There are 4 nested groupings, the coarsest first. Each group lies inside one group of the grouping before and may be the whole of it. The rows also spread widely along 12 directions, which tell nothing about the answers.
(in the rows, 128 means zero)
Some rows, each with its group in each grouping after it:
[115  71 115 136 155 127 108 145 147 105 195 150 122  65  90 150 103 135
  63 120 167  89 126 148 134 126 177 115 160 126 119  94]	Z562 nupo Z512 Nad
[160  79 111 101 179 143 176 149  89  82 169 166 137  77 177 169 130 137
 112  77 172  65 150 124 108 154 129  96 156 154 121 106]	Z562 nupo Z512 bopu
[216 139 138 129 113 129 120 141 163 103 147 167 137 170  88 114 159 164
 125 153 135 110 111 151 189 130 146 165 126 115 158 140]	Z710 keto Z905 kir
[106 128 137 104 172 111 130 142 139 157  68 111 108 126 196 137 126 118
 132  97 125  81 163 120 104 125 105 165 124 141  99 155]	Z562 nupo Z18 resod
[ 83 160 181 137 123 128 173  87 138 131 147 128 103 125 154 134 117 141
  75  81  70 147 149 125 123 100 147 114  73 150  59  59]	Z562 Pid Z436 Tamok
[ 86  88 147 166 145 108  80 142 106 135 108 104 109 127  83 130  93 150
 132 155 173  94  67  78  91 175 113 148 173  97 158 126]	Z710 rar Z760 Nufur
[107 135 159 126  99 125 179  88 119 129 163  98 141 115 119 107 106 142
 132 114  59 172 111 129 143 110 122  84  92 107 105  69]	Z710 rar Z353 suze
[144 144 137 112  96 142 120  94 152 124 138 105 113 153 106 119  96  94
 100 100  96 144 112 143 139 103 132 128 105 107 116  91]	Z710 rar Z798 sab
[212 106 120 156 100 137  94 111 137  90 132 140 169 119 125 142 137 164
 173 135 137 133  68 175 139 175 126  80 137 100 161 113]	Z710 keto Z645 Tugar
[132 115 162 117 168 106 157 124 120 134 124 102 125  73 139 103  76 139
  99 148 104 127 117 122 105  86 156 105 129 120  92 103]	Z710 keto Z905 nuzoz
[189 117 131 132  90 155 115  81 143 110 109 125 107 161 146 146 112 112
  87  69 133 130 105 163 134 154 144 133  84 101 137  69]	Z562 nupo Z18 Nos
[ 82 126 163 127 152 130 105 145 175 195  56  76 118 107 182 142 106 132
 181 117  91  91 127 140 113 139  91 133 132 101 102 195]	Z710 keto Z645 lam
[ 82 159 144 118 145  84 139 124 117 171  94  72 132 115 148  87  99 157
 166 133  57 144 146 120 144 129  99  95 128 147  91 128]	Z710 keto Z645 Tugar
[136  99 185 144 164 135 185 141 131 113 139 169 130  92 167 155 153 170
 113 138 135  89 114 110  92 115 144 149 112 113 108 125]	Z562 nupo Z18 Nos
[175 117 120 123 141 113 105 112 129 129  59  99 140 119 190 128 120 118
 156 114 128 119 116 154  94 133 115 131 119 112 126 127]	Z562 nupo Z512 Nad
[141 206 170 143 138 126 122 144 148 156  79 137 110 180 172 132 150 182
 162 122  79  98 135 119 143 170  99 119 122 174  90 162]	Z710 keto Z905 nuzoz
[154 105 112  78 174 109 182 159  95 110 157 139 123 122 126 109 129 138
 105 113 146  83 172 103 156 120 130 159 146 142 137 119]	Z562 nupo Z512 Nad
[116 160 210 138 146 170 153 156 153 126 162 149  79 147  85 140 106 132
  72 159 103  79  83  75  89  89 151 165 126 111  93 137]	Z562 nupo Z18 Nos
[125  95 149 149 123 108 146 151 169 149 174 141 150  96  96 116 154 208
 140 155 103 122 138 169 216 151 152 111 131 108 138 130]	Z710 rar Z760 Nufur
[191 118 130 105 108 154 139 126 129 137 105  88 124 155 136 121 112 127
 158  97 106 111 114 148 159 165 107 123 116  82 159 128]	Z562 nupo Z512 Nad
[131 114 153  96 168 139 174 148 137 130 106 123 157  94 196 149 146 126
 198 121 116  83 130 116  91 104  79 138 136 109 116 192]	Z710 keto Z905 kir
[149 121 128 117 147 116 116 147  72 121 112  81 116 145  85  95  78 128
 147 156 135 105  78  77 102 154 102 126 170 104 159 119]	Z562 nupo Z18 resod
[ 82 158 129 129 114 114 129 118 101 105 163 130 125 172  84 121 132 144
 144 112 120 124 115  75 138 150  83 135 142 152 131 108]	Z710 keto Z905 kir
[213 109 118 115  85 111 171  84 133  93 125 159 159 174 154 117 190 152
 139  91 134 155 145 163 191 135 120 174  69 106 170  86]	Z710 rar Z798 sab
[ 69 187 174 152 130 128 121 103 160 105 131 160 128 139 152 155 160 114
 117 133  92 129 108  96  48  63 115 165  99 156  56 125]	Z562 nupo Z512 Nad
[148 133 154 101 123 175 113 150 188 160 126  92  91 143 101 132  85  93
 108 118  93  86 112 149 147 110 136 146 125  79 123 157]	Z562 nupo Z18 resod
[ 89 108 116 130 161  84  69 143 138 155  95  73 150  74 127 110  88 119
 173 166 119 117 104 132  91 116 107 102 178 116 116 155]	Z710 rar Z798 sab
[178 142  83 116 115  99  88 149 139 132 132 117 154 152 100  99 138 172
 182 132 110 120 143 171 222 186 106  94 161 147 159 143]	Z710 keto Z645 Tugar

New rows. What belongs after each?
[102 129 111 135 114  86 122 133 146 140 131 133 160 147 129 117 183 180
 187 122 111 130 158 144 196 164  90 139 130 142 145 143]	Z710 rar Z760 Nufur
[153 142 146 151 131 107  84 120 127 133 113  98 105 131  87  96  75 142
  85 160 111 134  87 130 118 129 166 115 135 120 114  84]	Z562 nupo Z512 Nad
[105  97 130 102 149 104 151 104  99  94 146 107 148  90 111 109  94  93
 124 141 134 138 101  91  76  62 117 147 136 102 124 102]	Z710 keto Z645 Tugar
[119 174 115 124  86 164  77 103 131 106 150  92 120 166  84 137  86  80
 145 102  89 134  73 119  98 138  89  85 142 124 120 104]	Z562 nupo Z18 Nos
[141  93 158 126 114 118 211  87 129 113 153 138 158  95 164 127 151 161
 125 106  98 161 137 150 151 104 140 120  73 101 118  75]	Z710 rar Z760 Nufur
[ 67 102 164 133 134 111 124 114 136 125 147  79 143  80  81 106  90 103
 138 171 103 145  78  98  74  53 123 148 133  67 120 116]	Z562 Pid Z436 Tamok
[ 91 101 144 150 144  94 141 115 109 112 155 116 166  63 121 118 115 157
 152 164 110 149  93 118  93 110 126  82 146 120 108  98]	Z710 rar Z760 Nufur
[187 163 111 132 166  74  51 163 155 125  83 132 155 125 118  91 131 150
 164 209 126 108 109 149 126 106 134 134 178 156 120 178]	Z710 keto Z645 Tugar
[165  97 124 102 125 128 193  92  85  65 164 148 152 124 150 136 148 124
 125  80 147 131 132 115 120 115 115 139 101 117 145  66]	Z562 Pid Z436 Tamok
[101 165 121 119 122 151  93 100 121 107 123 116  95 160 136 156  93  75
  97  70 121 111 110 105  73 130 104 120 128 156  92  91]	Z562 nupo Z18 resod
[102 149 150 141 103 146 132  89 144  81 159 143 164 120 145 161 158 107
 166 111  98 144  93 121  69  86  94 120 105 120  99 110]	Z562 Pid Z436 Tamok
[125 122 103 120 148  69 110 124 119 113 134 138 119 139 110 101 133 144
  83 113 154 120 170 128 166 124 148 167 131 164 127  83]	Z562 Pid Z436 Tamok
[173 125 103  95 158 103 160 164 109 105 173 136 165  99 119 100 141 160
 159 149 109 107 151 139 168 124 124  96 163 150 131 132]	Z562 nupo Z512 bopu
[116 180 142  92 115 163 154 138 163 145 171 118 102 157 113 130 117 117
 114  87  54 108 158 138 176 118 117 109 114 145  89 127]	Z562 nupo Z18 resod
[114 111 136 129 139 144 126 137 139 118 145 133 139 107 135 158 128 130
 152 117 133  95 107 124 107 138 106 111 151 119 124 142]	Z710 rar Z760 Nufur
[132  88 150 144 129 129 146 105 120  97 116 144 161 106 171 159 155 135
 167 120 152 118  87 114  74 127  99 143 116  93 141 124]	Z710 rar Z353 suze
[132 144 142 116 129 172 136 115 182  87 166 190 136 120 171 193 162  91
 108  81 128  92 130 146  91  82 125 136 110 148  81 135]	Z710 rar Z353 suze
[196  86 107 115 158 121  89 143 162 117  90 128 150  94 173 145 135 119
 151 120 164  84 131 180 122 126 134 141 145 105 145 154]	Z562 Pid Z436 Tamok
[147 169 171 132  82 154 137 105 199 152 118 139  92 197 130 133 155 138
  89  87  77 129 147 160 188 121 144 186  56 111 109 115]	Z562 nupo Z512 Nad
[104 169 163 178 105 114  77 104 148 122 120 127 132 147 102 127 124 154
 143 155 101 146  69 116 100 132 118 117 127 132 104 115]	Z710 keto Z905 kir
[117  82 100 126 175  80 136 116  88  95 156 133 143  51 148 124 101 141
  82 113 153 124 146 135 101 120 160  88 148 161  98  58]	Z562 nupo Z512 Nad
[224 112 108 120 176 112 105 130  98  91  62 140 153 107 213 147 125 132
 163 119 177  85 105 141  69 154 112 106 156 148 131 139]	Z710 keto Z905 kir
[210 136 146 122 144 143 127 126 164 113 105 152 127 119 177 145 132 126
 103 123 120 104 120 171 110 105 160 128 106 128 100 122]	Z562 nupo Z18 resod
[ 99 140 126  98 168  58 148 132 112 159 102  89 123 114 134  70 100 141
 113 144  92 137 174 116 152  94 133 137 132 159  96 110]	Z710 rar Z760 Nufur
[102 115 125 117 140 144 117 130 195 149 127 147 120 102 190 180 140 129
 117  50 126  81 178 181 159 143 126 120 118 150  89 148]	Z710 keto Z905 kir
[ 82 136 158 145 144  98 165 107  81 119 137 131  99 137 132 119 117 164
  79 105 121 128 134  78 111 143 134 138 110 158  96  58]	Z562 nupo Z512 Nad
[173 110 151 140 147 100 103 119 182 138  93 133 141  86 156 118 121 138
 103 161 120 130 116 181 122  80 177 138 110 107 102 123]	Z710 rar Z353 suze
[181  99  93  91 158 109 143 108  93  84 140 132 133  98 149 121  90 109
  85  92 157 118 142 140 123 115 149 105 138 151 121  72]	Z710 keto Z645 Tugar
[186 126 116 134 149 113 124 123  85  65 149 171 128 138 121 132 128 142
  84 128 169 108 103 109  99 141 149 125 142 162 128  71]	Z562 nupo Z18 resod
[148 146 178 118 119 133 183 150 150 169 100 123 118 183 147 114 167 192
 177 114  87  99 149 122 207 168  91 172  98 103 148 172]	Z710 keto Z905 kir
[125 142 177 145 134 128 165 146 107  97 184 158 123 146  70 116 143 172
 113 171 118 111  90  71 122 118 133 154 135 121 130 110]	Z562 nupo Z512 bopu
[179 175 144 112 130 135 141 108 110  66 146 145 151 148 118 119 125 104
 142 155 110 134  75  94  70  71 109 127 133 138 109 118]	Z710 keto Z905 kir
[146 113 127 133 139 131 104 155 141 148 144 120 103 122 103 132  92 172
 107 104 134  84 131 153 191 197 144  87 161 136 134 120]	Z710 keto Z905 kir
[196 107  98 140 129 152  43 149 176 111 104 138 148 121 147 171 140 119
 170 121 164  74  93 183 114 170 117 117 165 110 150 172]	Z562 nupo Z512 Nad
[147  97  93  67 175 128 156 161 104 101 153 135 145 105 144 137 124 101
 151 103 159  69 153 110 125 118  94 131 173 138 142 153]	Z710 rar Z353 suze
[123 113  91 141 132 102  81  91 125  86 159 135 133  86 123 139  95 110
  65  98 145 140 122 158 101 119 167  86 136 162  93  46]	Z562 nupo Z512 Nad
[117 158 198 131 124 160 174 154 161 169 121 122 120 154 151 141 153 173
 186 126  64  93 121 115 152 151  87 127 114 106 113 180]	Z710 rar Z798 sab
[142 134 115  92 167 121 108 186 116 130 128  97 133 132  86 100 104 115
 176 176 126  74 105  90 117 120  90 143 194 115 152 186]	Z562 nupo Z18 Nos
[108 178 153 129 121 131 130  91 115  90 127 134 120 162 132 133 125  93
 111 122 103 140  92  82  51  80 107 152 105 144  87  92]	Z562 nupo Z18 resod
[148 113 101 133 107  79  50 116 180 172  55  83 136 150 133 100 129 134
 158 127 124 138 137 187 184 151 119 160 122 101 156 141]	Z710 rar Z798 sab
[139 133 122 152 124 162  66 128 127 108 126 121 117 131 138 178 103 127
 149  82 144  84  86 137  94 200 102  68 163 139 124 116]	Z562 Pid Z436 Tamok
[189 148  96 104 113  99 139 102  80  79  95 131 162 190 155 108 171 126
 185 114 135 141 120 106 120 141  71 163 113 137 163 109]	Z562 nupo Z18 resod
[132 120 141 148 123 114 111 130 120  91 186 120 169  93  51 106 106 151
 161 196 113 143  52 112 111 108 125  87 169 101 139 117]	Z710 keto Z905 kir
[122 153 117 143  99  82  82  73 144 102 124 111 161 128 106  98 119 116
 134 147 100 186  96 146 114  82 127 124 112 130 109  85]	Z710 keto Z905 kir
[144  84 159 146 170 119 171 143  57 104 141 137 108 104 127 130  99 180
  97 131 164  89  95  76  95 178 141 110 149 125 138  77]	Z562 nupo Z18 Nos
[172 131  87 133 163 116  58 148 136  84 128 174 146 113 151 162 138 123
 131 125 178  76 118 147  95 147 126 102 183 182 116 138]	Z710 rar Z353 suze
[ 80 116 133 142 152 104 120 140  84 133 165 101  97 107  83 116  71 165
  91 110 129 105 127  98 143 181 137  78 167 152 116  67]	Z562 Pid Z436 Tamok
[141 131 170 137 184 122 121 153 186 159  67 161 112 102 225 165 150 151
 113 118 130  65 157 156 102 118 147 150 119 155  70 172]	Z710 rar Z798 sab
[155 116 124 154  94 111 102 101 155  98 153 144 158 127 102 123 155 148
 127 141 123 154 102 164 147 120 145 137 109 107 140  92]	Z562 nupo Z512 bopu
[122 152 107 159  61 129  41  88 188 126 116 116 152 166 107 142 145 126
 176 106 101 157  94 180 160 159  94 118 117 115 140 129]	Z710 keto Z645 lam
[124 171 115 123 111 125  69  98 123  86 141 103 139 145  72 111  82  73
 135 151 106 151  61 104  70  82 105 112 154 131 112 108]	Z710 keto Z645 lam
[ 91 156 177 180  94 129  67 102 213 127 143 139 140 123  87 139 138 125
 122 177  88 153  63 148  94  69 145 142 111 101  89 129]	Z710 rar Z798 sab
[164 110 100  84 182  71 134 159 130 130 124 135 128 112 121  85 118 143
  96 144 147  97 183 141 184 100 156 166 152 155 130 134]	Z710 keto Z645 Tugar
[150 103 122 106 155  82 133 136 183 138  93 138 169  94 179 111 176 133
 153 152 120 120 167 174 144  64 135 192 106 110 121 167]	Z562 nupo Z18 Nos
[122 104 180 167 144 116 118 128 114 136 116  89 140  77 109 116  79 167
 156 183 112 129  45 109  79 136 129  85 152  80 124 121]	Z710 keto Z905 kir
[199 163 135 125 157 129 103 166 138 102 132 159 140 138 119 126 135 143
 148 174 127  85  97 126 114 121 128 112 169 151 119 160]	Z710 rar Z353 suze
[119 101 124 136 183  73  86 152 180 143 100 152 127  82 153 125 140 143
  82 155 156  91 161 160 126  89 175 181 137 146  98 144]	Z562 nupo Z18 Nos
[112 129 171 125 181 132 151 192 171 167 144 146 111  91 142 139 134 179
 118 147  98  61 158 138 156 130 150 124 147 141  88 173]	Z562 nupo Z18 resod
[103 161 120 135 135  98 104 114 135  86 151 171 145 141 123 135 159 122
 118 133 133 126 126 108 100  92 116 149 135 176  97 112]	Z710 rar Z353 suze
[101 103  74  73 138  81 151 125 121 143 120  80 177  98 165 100 144 118
 202  96  93 137 188 155 171 118  73 123 129 125 138 139]	Z562 nupo Z18 resod
[158 143 126 113 132 149 153 139  88  83 173 144 131 152 108 137 132 138
 141 112 128  97 108  92 121 155 101 108 151 142 136 111]	Z562 nupo Z512 Nad
[ 88  91 120 151 152  79  88 127 178 146  96 145 147  87 177 149 159 160
 137 112 156 105 159 167 142 136 130 159 128 140 112 147]	Z710 keto Z905 kir
[126 136 115 114 143  89 102 129 126 116 109 101 157 125 122 101 131 115
 174 153 118 128 120 118 108  93  98 151 144 122 132 139]	Z562 Pid Z436 Tamok
[128 142  93 125 151 106 106 138 131 110 144 174 114 143 153 151 155 154
  90  73 153  85 184 144 162 172 135 129 141 204 104 103]	Z562 nupo Z512 Nad
[116  89 137 157 170 102  80 153 188 152  83 158 140  81 194 170 162 161
 142 126 164  72 143 170 117 147 136 148 144 136 109 174]	Z710 rar Z798 sab
[113 180 103 120 106 122  80 115 159 155 100  96 131 156 154 131 122 131
 177  79  71 129 150 168 169 170  84  79 131 166 101 140]	Z710 keto Z645 Tugar
[213 166 111 118 136  96  93 145 142 113 141 141 126 152  76  80 111 159
  98 168 111 125 128 159 193 124 168 113 151 161 126 112]	Z710 keto Z645 Tugar
[123 117 176 127 137 148 176 105 127 116 132 141  94 133 162 155 122 130
  74  71 131 105 136 111 109 119 142 156  85 119 102  81]	Z562 Pid Z436 Tamok
[ 62  94 111 170 109 116  87  79 115  93 137 140 146 107 153 179 134 136
 141  67 164 132 100 125  86 178  95 102 130 142 122  78]	Z710 keto Z645 Tugar
[148 115 124 109 146 110 138 102  92 136  48  97 102 153 201 129 107 115
 116  65 144 110 144 116 103 159 106 156 100 130 127  94]	Z562 nupo Z18 resod
[125 105  90  67 166 127 115 124 103 103 110  90 132 108 142 131  76  45
 139  98 156  94 121  99  67  87  87 143 166 122 129 142]	Z710 keto Z645 lam
[187 137 136 120 124 149 156 148 144 115 131 167 132 170 157 150 185 169
 154  96 127  83 148 143 175 172 110 153 115 133 144 149]	Z562 nupo Z512 Nad
[ 54 130 156 135 146 103 109 162 124 174 138  86  89 138  58  97  80 158
 116 151 110  98 117  80 157 155 117 136 166 121 128 133]	Z710 rar Z353 suze
[ 53 139  99 125 125  66 128 135 138 150 133 122 173 127 146 113 186 187
 216 111  90 136 187 140 201 164  64 123 137 168 126 156]	Z710 keto Z645 Tugar
[156 134 108  76 125 121 162 110 126 115 149 119 109 156 120 103 113 102
  75  78 112 127 174 137 176 100 141 159 100 136 122  81]	Z562 nupo Z512 Nad
[170 169 155 102 114 181 138 116 125 112 147 111  84 171  95 130  66  94
  87  96  96 109  90 109 121 124 129 106 125 121 111  99]	Z710 keto Z645 Tugar
[171 178 194 172 103 150  72 117 196 143  83 112 135 139 125 129 116 133
 161 191  67 139  38 154  82  96 135 114 112  85  99 156]	Z710 rar Z353 suze
